The rows of a group lie close to one hidden flat surface of 7 dimensions, which passes through zero. Surfaces can cross.
In the rows, 128 means zero.
Some rows, each with its group after it:
[164 143 137  99 142 123 104 104 195  93  57 104 147]	Q893
[ 80 125  94 168  88 108 149 135 104 102 131 110 166]	Q597
[104 127  97 131 150 164 141 143 126  95 134 128 112]	Q578
[111 125 144 178 126  89 164 107 154 131  69  75 160]	Q811
[174 124 165 119  73 140 136 120 114 162 133 149 146]	Q578
[122 156 113 107  91 117 111 160 118 110 165 175 124]	Q578
[100 145 123 150  85 183 157 168 185  81 139 120  96]	Q893
[127 109 152 128 101 127 111 114 157 122 106 115 137]	Q811
[139 112 119 117 185  97  87  86 150 131  87  85 150]	Q578
[149 107 166 168  97 133 113 159 202 144 112 120 172]	Q811
[106  88 143 170  80 170 137 151 136 137 160 127 135]	Q597
[114 135 170 136 151 124 129 134 181 162 150  95  45]	Q597
[145 132 134  79 125 133  75 111 140 129 159 128  98]	Q597
[177 112 152 133 101 155 176  92 101 136  68 130 181]	Q597
[116 116 114 134 155 119 130 107  88 150 152 104 118]	Q893
[132 180 105 119  86 138 167 144 150  55  73 150 160]	Q893
[154 122 107 107 159 126 112  89 117 112  87 104 160]	Q578
[116 144 128 136 135 150 198  83 141  94  65  66 105]	Q578
[167 148 184 111 146 149 144 156 179 151 111 171  77]	Q597
[109 163 101 108  92  83 140  72  93 107 125  76 118]	Q597
[141 144 150 130 119 134 184 102 110 145 111 104 102]	Q597
[156 106 130 140 114 157 152 122  98 130 107 143 177]	Q811
[ 92 153 123 177 192 102 197 165 128 137 109 128 110]	Q597
[148 160 102  88 175  75  55 141 164 125 141 133 134]	Q811
[125 117  94 142 133 174 176 146  73 108 129 156 152]	Q578
[101 155 109  84  78  95  82 128 131  66 126 169 130]	Q811
[151 149 103  97 138 127 136 129  68 128 133 172 139]	Q893
[ 85  77 137 147 133 119 112  71 128 112  86  84 131]	Q811
[126  94 108 141 142 133 101 111 160  92  75 100 189]	Q578
[108 147 100 143 138 111 120 181 137 120 159 150 133]	Q811
[109 149  77 129 141 137 152 134 105  88 122 122 139]	Q893
[141  99 159 132 113 154 101 122 172 137 128 110 126]	Q578
[ 85 156  78 129 136 172 137 164 161  64 158 105  91]	Q893
[145 133 124 100 143  91  56 125 178 119 113 128 156]	Q811
[179 139 167 107 120 117 157  73 111 156  84 112 128]	Q893
[131 124  84 106 198 151 107 103 137 101 124  73 118]	Q893

New rows. What belongs after each?
[122 167 138 126 137  48 143 116 108 159 118 126 119]	Q578
[148 117 163 122 193 128 150  66 132 169  96  62  80]	Q578
[110 104 139 144 156 110  90 140 178 137 130 109 119]	Q597
[ 88  94 134 146 152  97  67 148 143 163 185 125 108]	Q893
[139  97 169 150 119 107  93 142 150 183 153 137 133]	Q578
[117 138  87 117 177 134 128  98 126 103 122  68 110]	Q893
[128 123 121 139  65 162 153 150  97 113 148 165 152]	Q597
[114 107 131 165  66 123 142 119 134 108  93 109 189]	Q597
[ 99  95 116 157 152 148 160 120  86 132 132 120 125]	Q811
[166 122 171 112 136 154 117 140 169 141 112 158 115]	Q597
[170 151  94  96 137 133 172  80  55 107  75 127 176]	Q578
[ 62 156 106 151 141  76 152 125 127 111 123  97 100]	Q811
[141 143  93  81 110 116 116  66  62 118 138  98 136]	Q597
[122 124 117 136 142 187 144 132 157 103 133  93 102]	Q893
[122  95 142 158 160 182 169 110 135 134 106  86 105]	Q578
[111 162  87  91 163 136 131 101 136  67 107  93  88]	Q578
[131 136 102 103 154  86  77 103 152 102  93 105 158]	Q578
[110 107 153 172 106  90 107 162 150 159 142 147 159]	Q578
[157 146 104 110 158  98 154 106  50 150 112 148 156]	Q578
[ 82 133  98 155 183  96 106 192 157 113 137 161 133]	Q597
[114 116 112 119 134 168 138 106  68 156 202  94  72]	Q597
[105 113 116 127 173 144  94 127 144 133 170  92  86]	Q893
[148 117 131 105 145 182 128 114 129 124 141 112  92]	Q578
[162  85 149 136 130 192 144 118 116 156 126 123 134]	Q578
[107 146 108 131 130 128 143 123 135 109 132  98 107]	Q893
[141 133 177 151 106 126 156 150 186 126  76 146 140]	Q597
[116 142  98 117 118 121 107 165 105 110 164 174 138]	Q578
[154 130 156 112 120 110 112  92 150 145 106 100 125]	Q578
[126 155 126 120  93 168 143 164 170  85 128 154 111]	Q893
[133 145 148 107 139 110 104 120 172 132 127 115  89]	Q597
[154 135 154 133 104 150 140 150 153 149 145 137 116]	Q811
[130 139  90  77 180 123 112  91  66 118 139 136 101]	Q811
[153 100 153 130 123 109  71 122 201 116  66 127 182]	Q597
[140 180 117  99 152  78 136 101 126 125 107 102 109]	Q811
[132 155 117  88 150 145 114 127 143 112 155 119  70]	Q893
[129 113 153 129 133  86 110 111 105 177 147 128 117]	Q893
[129 176 106 103 114 127 175 111  94  97 111 128 107]	Q578
[ 93  90 126 187  89 123 151 124 124  99  78 122 196]	Q811
[ 97 126 117 149 140  52  85 128 174 114  93 105 169]	Q578
[126 116 147 147  74 167 155 144 124 131 145 142 127]	Q597
[182 160 161  89 132 139 162 106 123 141  95 146 105]	Q597
[164 106 140 132  83 167 141 109 129 115  94 125 173]	Q578
[187 113 146  94 114 147 132  67  99 132  75 127 167]	Q811
[107 180  72  83 130 142 139 115 128  39 106 117 105]	Q578
